The first 6 rows are patterns. Each new row is the sum of 2 different patterns, raised or lowered, with some noise. Before adding, each is slid sideways (what falls off one end comes back at the other), maybe read backwards, and multiplied by a number that may be negative. Names go in the order of the patterns.
(in the rows, 128 means zero)
Some rows, each with the names of its patterns after it:
[127 129 104 114 161 118 103  92 142 105 136 124 126 149 101 127 141 144
 125 119 133 111 128 137 123 117 123 167 123 146 129  83 117 135 134 132
 127 124 143 120 130]
j697
[154 125 127 127 151 127 160 123 101 106 132  81 106 152 131 122 107 151
 106 175 162 116 119 130 124 121 152 116 139 126 175 135 122 116 114 130
 129 122 132 106 124]
j356
[ 93 109  89 117 175 120 152 133 134 133 115 108 139 121 127 131 128 126
 134 128 134 143 121 128 138 125 134 114 129 131 127 129 129 122 123  97
 131 122 119 110 127]
j796
[155  96 126 100 101 121 142 122 132 121 128 118 169 154 113 121 130 111
 162 126 134 146 130 114 141 131 129 116 123 127 129 124 130 134 143 126
 141 130 141 142  98]
j635
[ 88 149 134  90 121 123 165 112 114 105 111 134 118 130 132 140 122 126
 135 151 128 126 172 135 133 131 144 128 114 117 126 136 135 114 121 129
 130 110 122 122 169]
j989
[122 133 128 137 109 138 128 122 108 131 116 104 123  97 120 141 168 134
  94 175 118 126 143 139 128 122 135 127 135 133  84 126 130 141 117 122
 120 130 175 127 152]
j628

New rows, each followed by the names of its patterns:
[144  83  78 140 117 119 144 137  99 100 132 117  77 120 100 147  93  90
 109 156 102 109 124  96 120 110 132  96 120  98 133 143 124  73 155 158
  94 158 120 123 100]
j697 j356
[159 158 205 181 181 150 191 179 183 159 173 181 167 151 167 152 160 139
 148 209 173 162 173 180 179 149 160 193 177 170 178 169 183 185 172 184
 200 175 175 153 202]
j796 j989
[173 123 134 124  89 160  90 131 106 116 119 144 136 155 123 132 165 174
 161 118 136 132 105 156 125 139 151 118 107 148 133 112 117 119 166  91
 145 138 107 135 123]
j635 j989
[ 97 143 103 101  94  93 102 137  91  94  84 128  82 109 111 125 139  95
 120 167 128 108 124 128  91 106 133 111 108 102 152  98 113 105  57 139
 116 113  83 119 129]
j697 j989
[116 141 115 163 158 124 129 102 120 143 127 177 150 120 108 142 134 133
 103 134 129 131 125 149 148 119 135 166 159 129 164  92 162 104 109 127
 103 116 131 125 133]
j697 j635
[135 105 148 142 154 107 147 162 131 148 102 161 126 120  98 140 136 117
 124 126 104 113 133 103  87 141 143 129 141 184 117 120 137 143 128 110
 144 124 138 131 107]
j697 j628
[103 155  90 131 101  89 111 110 137  95  96  92  91 115 102 123 113 134
 110 123 135 103 137  80 154  91  88 107 138 101 106  97 115 110 157 123
  86 109 112  80 139]
j635 j989
[141 142 102 116 189 103 158 136 145 127 155 134 125 131 123 138 137 129
 118 107 135 164 128 114 125 150 109 122 137 129 108 156 163 122 142 129
 145 145 164  89  95]
j356 j989
[182 121 123 151 118 137 173 124 128 131 136 161 180 131 117 122 139 151
 138 127 110 103 151  93 188 124 157 122 150 162 134 151 136 143 119 139
 140 132 124 129 142]
j697 j635
[ 88 104 146 138 104  96 162 114 183 185 113 166 122  95  97 117 113 116
 115 168 136  93 115 110 131 129 127 138 104 112 160 123 138 127 149 143
 164 130 106 109 134]
j356 j796
[ 70  80  70  86  67  37 110  45 102 113 114  94  82  62  89  73  76  88
  81  45  62 106  93  56 100  70 107  64  78  72  93  69  68 103  91  80
  71  79  92  76  91]
j697 j635
[145 143 151 131  86 130 149 126 123 125 125 143 141 117 113 160 107 167
 163 149 111 119 122 114 123 127 110 150 164 119 128 123 122 137 142 131
 100 170 115 109 119]
j356 j628
[112 186 105 130 184 165 141 128 177 132 191 188 112 135 156 154 132 167
 137 158 173 189 167 143 143 136 160 142 151 159 129 133 179 141 132 148
 152 147 184 170 136]
j356 j628
[155 127 110 114 140 120 153 115 176  84  65 115  95 119 111  89 118 122
  77 121 127 116 124 123 131 129 111 126 122 129 115 106 142 118 119 119
 108 147 100 150 119]
j796 j635
[165 146 137 146 154 150 141 133 136 153 153 129 106 124 115  97  70 152
 146 138 128 144 112 181 209 122 118 136 124 130 151 116 127 136 189  91
 162 120  80 126 141]
j356 j628
[164 131 138 174 130 149 163 162 141 183 163 136 142 172 153 146 150 149
 147 150 156 105 144 149 174 143 152 152 185 137 163 174 157 157 143 173
 107 128 142 128 138]
j697 j628
[102  62 105 105 114  89 133 133 110 138  94  98  47 123  84 123 113  97
  79 129 158 102 132 139 122  80 107  77 122 110  98  80 110  99 120 112
 109 120 102  87 125]
j356 j635
[127 153 120 136 121 120 170 120 157 134 110 158 128 129 113 135 143 136
 148 117  83 104 153 106 163 117 135 108 136 176 141 139 150 134 114 137
 112 129 139 133 104]
j356 j635
[103  25 104  52  45  87 142  88 127  90  97  88 156 117  69  98  96  81
 132  83  95 108 107 130 112 115  92 107  90  97 102  85  89 134 158  74
 130  83 107 117  93]
j356 j635
[104  77  91 114  85 114 116 121 107  96  86  93 107  91  95 101  73 105
 123  89 103  93 126  93 117  96  77  79 106  71 106 115 108  98  99 116
 111 146 154 103  56]
j356 j796
[ 91  93 112 103  87  93 106  55  89  84 101 129 105 137 123 113 105  94
 107 120 103 110 130 113 116  81 143 101 116 127 115 114  84 125 109 127
 120 103 119 107 103]
j796 j989
[ 93  80  95  84 114  80 102 131 109  89 106 134 113 135 107  94  97 105
  72  90 145 117 103 109 139  91 163 142  97 103 114 101 114 119  92 127
 113 150 135 100 137]
j356 j796
[112  50 165 101 123 138 110 113  99 104 102 114 111  56  82 102 121  60
  95  93 106 139 104 140 109 110 101 112 103 123 103  97 106 117 105  50
 133  58  96 147 151]
j989 j628
[ 67  75  81 117 131 112 104  96 136 128 147 115 121  73 136 124  78 116
 108 106 119  98 148 139 123  81 127 148 115 106 100 131  93 102 107 110
  72 120 114 163 124]
j697 j635
[126 132 126 141 136 152 142  89 133 136 177 127 108 167  89 133 142 151
 157 126 139 153 140 118 160 161 177 140  74 135 102 117  87 128 143 132
 116 138 129 117 123]
j796 j989
[150 149 145 155 141 131 162 153 135 141 138 141 119 136  77 148 165 146
 133 184 164 107 134 145 168 112 172 114 125 170 122 143 153 176 115 138
 168 109 104 139 160]
j356 j989
[153  90 100 124 139 105 111 123  88 167 113 121  63 125 147  99 176 116
 117 108 122 143 126  87 135 131 119  94 113  99 148 144 145 125 205 140
 106 144 136 137  94]
j356 j989
[136 129 145 132 134 182 150 133 127 132 149 141 122  91 141  90 156 129
 141 139 131  96 143 141 155 133 147 144 138 182 166 125 127 108 185  93
 133 132 112 129 128]
j635 j628
[ 86  92 107  88 105  89 115  95 141 117  94 155 112 124 132 118 126 109
 129 117 119 136  91 115 120 125 110 122 114 111 161 101 125 119 124 121
 146  94 173 110  76]
j796 j628
[150  84 157  96 117 110  93 147 114 133 111 131 138 114 145 136 138 114
 140 126 144 124 126 141 127  93 127 146 132 119 102 120 133 160 108 113
 124 122 113 117 112]
j989 j628
[118 126 107  98 127  84 140 134 120  78 154 156  50 114 118 118  84 126
  72  73 122 117 104 151 115  84 106 108 113  73  98  84 120 109 111 106
 114  98 142 108  83]
j356 j628
[137 140 132 167 127 144 142 161 119 136 186 138 137 114 146  93 142 161
 108 172 128 134 145 157 148 127 150 113 139 182 139 132 134 187 139 165
 141  65 135 130 154]
j697 j628
[ 68  49  40  77  93  79  96  88  97  90 117  76  97  98  81  92 105  83
  80  50 144  31 110 122  63  80  57 135 104 137 115  83 115  89  92  69
 111  85  81  62  91]
j989 j628
[105  82 135  77 111 102 130  79  91 113 118 106 120  99 159 105  62  71
  67 105  76  58 103 104  53  92  97 109  95  99 103 112  82 116 119 127
 119  65 123 117 138]
j796 j989
[177 133 152 106 139 103 141 141 157 128 173 132 114 113 117 145  85 146
 100 142 144 108 169 127 137 122 153 122 124  96 122 147 147 107 125 131
 147 116 149 130 108]
j356 j628
[140 165 151 171 190 159 200 115 127 140 151 146 121 176 112 160 137 167
 145 150 163 162 143 146 142 167 161 161 142 147 166 153 120 161 152 140
 149 157 149 152 135]
j796 j989
[107 106 127 107  90 111 115 154  90 133 160  71  81  97 121 102  91  85
  97 122  85 112 113 126 116 111 128 143 112 119 153 124 118 113 147 126
 105 115 112 129 122]
j796 j989
[138 119 155 132 185 126 126 142 129 144 166 115  98 135 129 157 176 125
 132 140 152 133 135 170  82 114 171 118 149  88 142 127 125 154 115 145
 140 145 120 141 130]
j635 j628
[134  91 117  79 121 102 114  97 111 133 145 122 155 120 131  87 125 162
 107 128  48  83 108 112 111 101 115  92 133  88 119  70 114 115 144 123
 147 114 116 102 122]
j356 j628
[110 164 177 128 162 122 175 161 167 109 132 142 143 114 163 125 139 155
 140 151 138 147 154 182 138 132 149  99 135 154 149 142 131 159 151 154
 141 156 113 142 159]
j697 j635
[102 124 155 158 156 134 135 145 141 160 156 121 155 147 152 119 152 121
 125 188 135 140 164 143 111 154 144 170 111 165  89 140 170 141 138 148
 142 153 157 140 162]
j356 j635
[153 161 140 157 134 161 128 130 146 135 134  83 136 154 136 179 138 126
 146 151 139 111 155 128 119 151 155 113 124 155 140 143 128  89 164 103
 119 127 176 118 123]
j697 j635
[ 45  54  95  49  76  68  31  65  54 118  58  82  43   4  73  30  54  53
  61  64  72  58  86  62  49  95  69  57  59  68  49  49  52  53  63  58
  58  49  55  61  41]
j796 j989
